The first 7 rows are patterns. Each new row is the sum of 2 different patterns, raised or lowered, with some noise. Before adding, each is slid sideways (what falls off one end comes back at the other) and multiplied by a number that may be negative. Names go in the order of the patterns.
In the rows, 128 means zero.
Known rows, each followed by the names of its patterns:
[105 153 159 132 141 151 101 103 150 103 103 124 112 153 140 134 110 101
 129 120 163 153 107 123 152 155 135 131 151 112 126 129 112 105  97] | (6)
[136 133 152 107 147 147 103 133 135 118 132 106 129 139 135 157 159  98
 104 129 104  97 139 164 101  98 123  95 136 129 143 163 127 144  93] | (1)
[117 157 154 162 155 120  96 160 119 148 162 102 117 142 141 105 134 114
  92 122 155 152 151 156 152 158 142 142 103 137 146 138 134 133 143] | (2)
[111  95 125 122 153 158 151 125 163 140 108 138 100 141  92 161 152 155
 142 128 153 157 138 161 148 163 122  95 165 127 156 141  93 120 106] | (4)
[149 142 123 161  97 123 125 116 111 114 126 128 136  96 155 145 153  91
 104  99 156  94 106 103 129 128 154 116 107 164 105 106 145 127 145] | (0)
[104  97 140 143 118 129 138  91 108  93 161 130 100 164 129 135 159 129
 150 137 121 111 122 103 100 153 163 113 137 114 115 110 148 108 148] | (3)
[156 126 111 141 149 144  92 150 120 155 149 130 116 102 117 103 116 159
  94  97 155  97 109 119 116 141  96 160 149 150 139 161 119 157 144] | (5)

New rows, each followed by the names of its patterns:
[178 151 161 166 161 153 144 147 150 173 150 179 157 152 170 166 181 170
 151 157 185 160 155 149 188 166 173 146 173 164 166 153 173 161 167] | (6) (0)
[120 126 116  96  76 108  97  93 113 108  90 121 121  88 118  80 104 102
 108 109  88  98  66  78 124  87  70  91  83  89  81 103 104  84 121] | (6) (5)
[120 110 123 102 107 111 107 105  97 125 159 107 126 100 117 171 129 150
 136 148 133 139 120 110 122 139  92 132 158 114 164 125 161 109 106] | (4) (5)
[ 79  97  78  95  80 132  98  56  47 103  85 116  98  99  90  98  62 121
 119  90  91 108  90 100 110 106 122  59  79 109  58  93  89  47 105] | (0) (3)
[105 165 159 196 174 137 207 104 140 179 177 156 195 188 130 192 133 144
 160 127 141 152 161 183 191 101 165 176 162  94 143 161 163  99 131] | (1) (0)
[150 187 160 139 129 122 135 139 132 117 148 159 153 145 142 135 129 130
 139 121 145 106 111 167 150 115 146 128 130 149 171 147 146 167 159] | (2) (5)
[ 84 124  76  94 101 102 112 102 108  92  85 145 115  78 116 106  93 120
  74 138  56  61  83  97  63 105  79  63  63  79 130  88  65 103 130] | (3) (5)
[138 129 171 145 148 117 150 164 181 131 155 124 137 174 139 152 152 152
 147 149 157 149 138 118 152 135 139 138 148 148 163 140 135 159 133] | (2) (0)
[125 126 107 112  97  92  92 105  82 110 107  94 110 111 131 100  82 104
 105 114  92  88  90  91 103  70 116 129  82 107  82  88 121 110 105] | (4) (0)
[152 123 100 134 150 157 141 119 110 159 134 145 172 157 144 130 162 179
 123 155 148 127 123 158 183 122 149 154 128  90 170 149 136 152 138] | (1) (5)
[ 97 107  88 111 120 142 133 123 135 107 104 128 111 137 118 128 103 124
  92 123 127 120 118 126 121 121 128 121 152  84 107 137  84 126 116] | (6) (3)
[149 189 190 163 154 125 161 142 173 154 161 154 169 172 155 169 151 134
 147 194 153 159 158 199 190 184 147 162 176 186 161 160 143 175 166] | (2) (0)
[129  73 120 106 100  95  73 132  76  66  76  77  56  95  72  72  74  86
  97  84  79  75 127  76  90  61  61 105 105 108 113 114 106  75 125] | (3) (5)
[144 141 155 137 143 148 190 176 173 161 195 155 131 170 144 138 151 166
 192 189 145 145 154 139 150 184 166 140 143 177 188 174 167 193 159] | (6) (3)
[ 86  99 125 101 110 133 119 172 141 126  70 133 123 133 127 152 163  65
 120 145  79 120  93  95 128 109 139 153  99  98 136 118  67 102 165] | (1) (3)
[178 180 180 121 151 132 181 158 173 178 140 141 175 175 151 135 170 166
 154 168 134 176 173 196 195 154 126 110 142 121 131 180 196 152 192] | (6) (4)
[126 100  88  87  58  76 105 115  85 142 119 117 116 119  88 105 106  95
 126  78  93  70 147 128 143  89 120  92 138  89 108  96  90 105  78] | (2) (0)
[161 137 124 167 208 156 139 165 146 159 156 189 185 154 179 129 181 177
 186 138 175 185 138 184 181 149 166 157 176 180 172 200 184 136 144] | (6) (1)
[162 202 184 182 168 142 143 136 176 173 182 164 132 126 192 153 132 157
 154 154 149 170 176 159 168 176 166 159 160 152 158 166 163 175 160] | (6) (1)
[120 141 116 129 143  92  97 117  94  93 121  88 140 130 107 100  91 112
 108 132 133  98 113 142 147 105 105 131  89  97 118 112  83  74  91] | (6) (1)
[147 163 147 118 156 128  94 147 109 137 100 169 144 136 149 137 151 165
 133 155 140 147 120  87 173 123 151 127 102 111  99 120  92 122 125] | (1) (4)
[143 145 144 123 121 117 114 132 137 126 161 154 151 146 154 150 128 140
 117 141 110 144 159 166 138 140 146 149 137 161 138 161 125 109 159] | (4) (3)
[142 129 154 127 136 167 162 134 123 157 160 150 100 148 148 137 142 118
 147 124 142  91 142 175 117 103 157  86 122 139  96 160 115 150 155] | (0) (5)
[131 171 128 150 110 148 173 113 142 109 102 149 126 113 121 144 139 137
 167 121 114 156 148 168 163 130 102 146 115 135 176 148 110 160 154] | (6) (3)
[124 103 111  99  76 121  87  77 119  88 119 110  86  63 100 124  95 158
 153  74  69 150 157 112 131 121  85  90  75  87  67 101  76 124 116] | (6) (1)
[ 89  64 105  38 122  62  50  77  81  88 130 104  87 155 104  53  79 115
 106 131 123 111 110  88  76 120 116  73  72 107  97  98 104 145 151] | (0) (3)
[164 162 133 139 157 125 125 136 164 180 140 181 178 149 145 185 132 155
 160 159 171 152 167 152 146 136 162 175 185 151 152 161 159 151 142] | (6) (5)
[170 138 152 145 172 163 150 166 157 162 155 150 169 160 159 185 146 141
 162 128 131 158 131 134 128 155 163 153 121 164 184 158 135 123 121] | (0) (5)
[141 168 159 142 166 160 145 171 158 163 160 155 158 122 151 139 152 137
 142 132 131 129 135 155 140 147 153 169 134 163 139 132 152 144 164] | (4) (5)
[ 96 133 101 136 114 124 160 124 124 135 159 129 142 115 112 130 130 138
 152 166 135 118 151 149 108 164 138 148 133 113 158 119 115 119 133] | (3) (5)
[140 123 139 106 178 137 170 129 137 144 172 142 159 149  99 136 126 175
 120 133 164 159 160 167 133 145 139 121 120 156  98  99 176 148 119] | (3) (5)
[177 155 203 155 128 139 148 127 122 163 181 145 107 174 146 183 127 149
 158 176 140 115 142 161 175 164 161 155 166 142 140 164 156 155 173] | (1) (0)
[145 150 157 149 171 154 156 115 131 158 133 126 124 137 129 121 133 143
 162 133 176 172 138 124 170 136 166 160 167 132 150 137 169 173 120] | (3) (5)
[149 191 153 175 173 148 161 155 181 153 159 151 128 147 174 178 161 192
 180 184 174 178 151 171 174 163 178 153 165 143 197 189 196 166 170] | (2) (0)
[176 162 126 198 121 145 137 126 118 152 118 122 123 152 180 154 142 136
 204 136 151 132 119 154 148 193 174 191 173 122 198 197 132 197 181] | (4) (5)
[156 128 147 137 170 185 167 142 184 171 147 179 187 142 153 177 148 158
 162 150 164 170 151 158 166 128 135 170 160 139 150 147 179 170 158] | (6) (2)
[114 173 179 131 125 131 143 133 174 152 135 133  80 113 145 161 109 107
 113 148 101 137 154 133 144 162 158 170 110 102 126 104  95 178 174] | (6) (1)
[118 141 122 120 115 137 135 118 104 129 127 121 158 147 125  95 122 124
  89 127 138  92 108 109  99 131 132 133 153 138 116  86 134 123 142] | (1) (3)
[122 130 117 123 149 169 149 168 182 141 129 180 137 120 150 125 174 138
 169 147 143 157 145 190 180 138 162 174 184 152 133 182 137 162 158] | (6) (4)
[115 110  98  71 101  85 143  90 103  94 128  99  87 145  94  93 111 102
 129  99  92  99  73  74 126 134 121 118 139  90  71 149 143 121 146] | (1) (4)
[111 134  96  90 132 144 145 137 137 162 107 104 141  87  85 151 133 145
 157 155 106  81 153 145 159 174 108 125 133 121 134 117 176 110 123] | (6) (1)
[123 141 142 142 122 151 139 147 141 113 144 119 156 145 163 131 125 136
 139 151 181 133 165 127 102 176 148 149 140 139 133 142 156 126 122] | (2) (4)
[105 124 121  77 145 109 123 157 115 100 131  94  96 143 139 161  81 112
 117  60 124 109  67  91  87 102 103 137 118 135 147 102  98 142  88] | (6) (3)
[146 161 175 130 177 176 168 168 166 151 180 172 188 171 134 157 171 154
 125 179 170 163 159 157 135 147 153 151 167 175 145 126 178 144 159] | (1) (5)
[117 110  82  99  82 110 103 112 101  77  90  95 100 115  82  90 102  83
  90  87  81  92  71 121 122 110 106 123  80  99 115  99  87  89  96] | (6) (5)
[ 96  91 135  98 143 137 144 110 131 118 126 115 135 108 110 131 135 118
  70 133 102 152 140 108  98 103 117  95 104 150  77  87 139  81  86] | (6) (5)
[134 190 152 158 160 152 158 171 174 103 161 126 196 172 141 165 133 150
 153 143 193 134 124 164 126 125 128 159 186 121 184 161 165 151 194] | (3) (5)
[117 109 108 106 115 107 121 125  79  77 116 113 121 113 123  91 126  93
 137 121  92  85 109 115 119 127 132 132  73 123 140  79 105 117  87] | (2) (3)
[152 120 112 103  97 115  93 101 138  84  92 120 104 123 101 113 117  96
 157 137 144 133 157 117 140 122 125 112 112 113 129 138  91 146 110] | (4) (5)
[104 119 158 183 157 119 134 106  91 130 116 137 109  95 153 117 142 114
 121 159 122 175 125 119 133 172 141 151 147 133 122 135 123 120  94] | (6) (1)
[102  94 117  64 125 116 128 120 128  97 115 107 130 100  77 104 118 114
  61 125  97 123 124 110 100  85  81  68  88 124  62  82 135  65  94] | (6) (5)
[176 178 157 125 188 165 195 176 142 167 132 128 138 156 162 188 197 173
 168 185 181 162 164 131 178 134 184 196 194 186 146 182 200 153 189] | (4) (3)
[113 122 165 141 118 169 145 176 117 114 114 129  90 155 148 140 162 188
 124  92 188 153 131 183 131 151 138 116 138 146 156 129 136 111 151] | (1) (0)
[106  91 112 140 147 128 121 114 111  96 134 110  89 110 111 134 112 121
  97  83 113 122 146 139 112 124 140 137 123 106 131 110 117 115 107] | (6) (2)
[125  73 112 173  87 118 107 105 171 129 129 128 125  97 156 121  96 124
 155  82  81 163 139 150 139 149  92  88  68 110 110 129  87 111  74] | (1) (4)
[128 111 105 136 111 122 144 113 139 115 114 134 113 113 151 153 125 142
 138 110  97 145 134 127 153 118 135 115 118 118 108 137 117 124 104] | (1) (4)
[ 98  72  91 100  88  98  83 103 105 105  92 101  73  99 111 123  93  87
 111  91  88  80  91  77 105  98 104  90  80  77  63  85 106  87  85] | (6) (5)
[ 77 127 112 101 150 164 108  93 154 123 100 158  90  99 100  78 135 110
 146  95  92  95 126 126 117 121 108 125 143 114 134 129  94 108  93] | (6) (1)
[127 116 152 148 131 113 146 120 160 167 130 130 120 123 127 120 124 133
 125 150 128 113 119 142 148 119 149 109 114 107 126 137 167 105 131] | (2) (3)
[146 166 164 128 195 137 135 133 167 161 172 133 194 168 175 125 133 135
 164 153  95 164 168 119 159 131 129 144 167 135 190 136 133 157 157] | (6) (0)
[150 165 156 144 124 171 149 119 174 128 150 131  96 129 112 146 111 132
 115 161 141 137 148 150 134 129 136 130 141 108 147 132 129 159 150] | (1) (4)
[122  83 111  67 142 114 102 122  87 112 136 110  86 121  86 108 113  86
  72  93 113  69  94 113  62  60 131  61  97  77  67 116  83 116 113] | (3) (5)
[ 88  83  74 131 120 117  93 131 122 133 117 119  97 105 108  78 117 112
 107 119  84 102 110 113  89 119 106 104 124 131 118 112  90  88 141] | (6) (0)
[ 93 106  76  94 105 120 115 104  92  62  74  60 110  85  72 121 113  99
 113  95 114 103  87  95  79  68  62 103 131 108  88  97  81  68 130] | (2) (3)
[103 125  99  94  95  59 116  61 135 127 128 106 109 109 122 105 124 108
 124  89  64 136  83 133 114  73  73  66  66  74  80  83 110 124 121] | (4) (0)
[142 149 160 133 159 174 151 156 130 103 153 122 151 166 116 115 159 155
 129 125 114  93 144 147 149 145 161 155 176 143 138 131 131 140 153] | (2) (0)
[124 129 139 141  95 134 118 141 129  90 129  86  94  74 102 124 164 123
 148 108 124 152 118 123  95 150  94 158 168 148 112 107 125 122 111] | (2) (4)
[137 175 150 179 165 150 159 153 150 148 158 162 137 135 185 147 142 168
 154 168 157 176 177 172 163 169 155 166 159 180 172 149 172 166 163] | (3) (5)
[120 134 137 127 141 141 125  99 117 102 123 142 159  98 122 131 116 129
 123 120 150 137 118 116 138 120 140 105 125 130 110 113 142 123 127] | (1) (0)
[137 153 141 126 116 182 171 129 168 136 135 138 164 143 165 124 123 146
 151 155 160 158 130 146 115 162 168 137 186 163 154 173 144 153 159] | (1) (3)
[ 88  80  82 124  76  96  60  55  89  95  71  86  90  72  70  55 115  90
  66 114  96  87 105  77  98 100  99  63  91  62  53 124 123  71  92] | (2) (3)
[ 88 106  85 139 131 134 103 123 128 133 113 122 107 128 119  83 132 120
 114 116  89 100  97 109  84 124 110 120 126 125 117 127 115 100 128] | (4) (0)
[115 126  98  85 113 124  87 138 115 128 114  72  67 116 105 109 124  60
  95  98 100  85  99  78  67  89 131 118 110 114 104 109 122 117  71] | (1) (2)
[163 133 128 157 100 117 133 124 131 136 146 135 156 113 152 158 146 109
  98 122 174 118 121 111 148 150 164 139 125 183 113 100 170 133 165] | (4) (0)
[158 119 188 119 157 176 137 144 106 153 153 175 103 192 181 153 117 133
 112 178  99 127 132 154 173 198 112 108 185 106 102 175 179 142 146] | (1) (0)
[134  93  83 104 146 117 136  79  94 128 143 142 126 152 118  87 146 133
  80 127 121 140 144 108 152 100  82  79 118  72 107  86  94 107 125] | (6) (5)
[128 114 129 136 174 123 138 122 107 157 154 117 125 168 143 162 190 159
 107 105 125 113 124 119 134 121 176 124 132 142 131 128 131 151 112] | (2) (3)
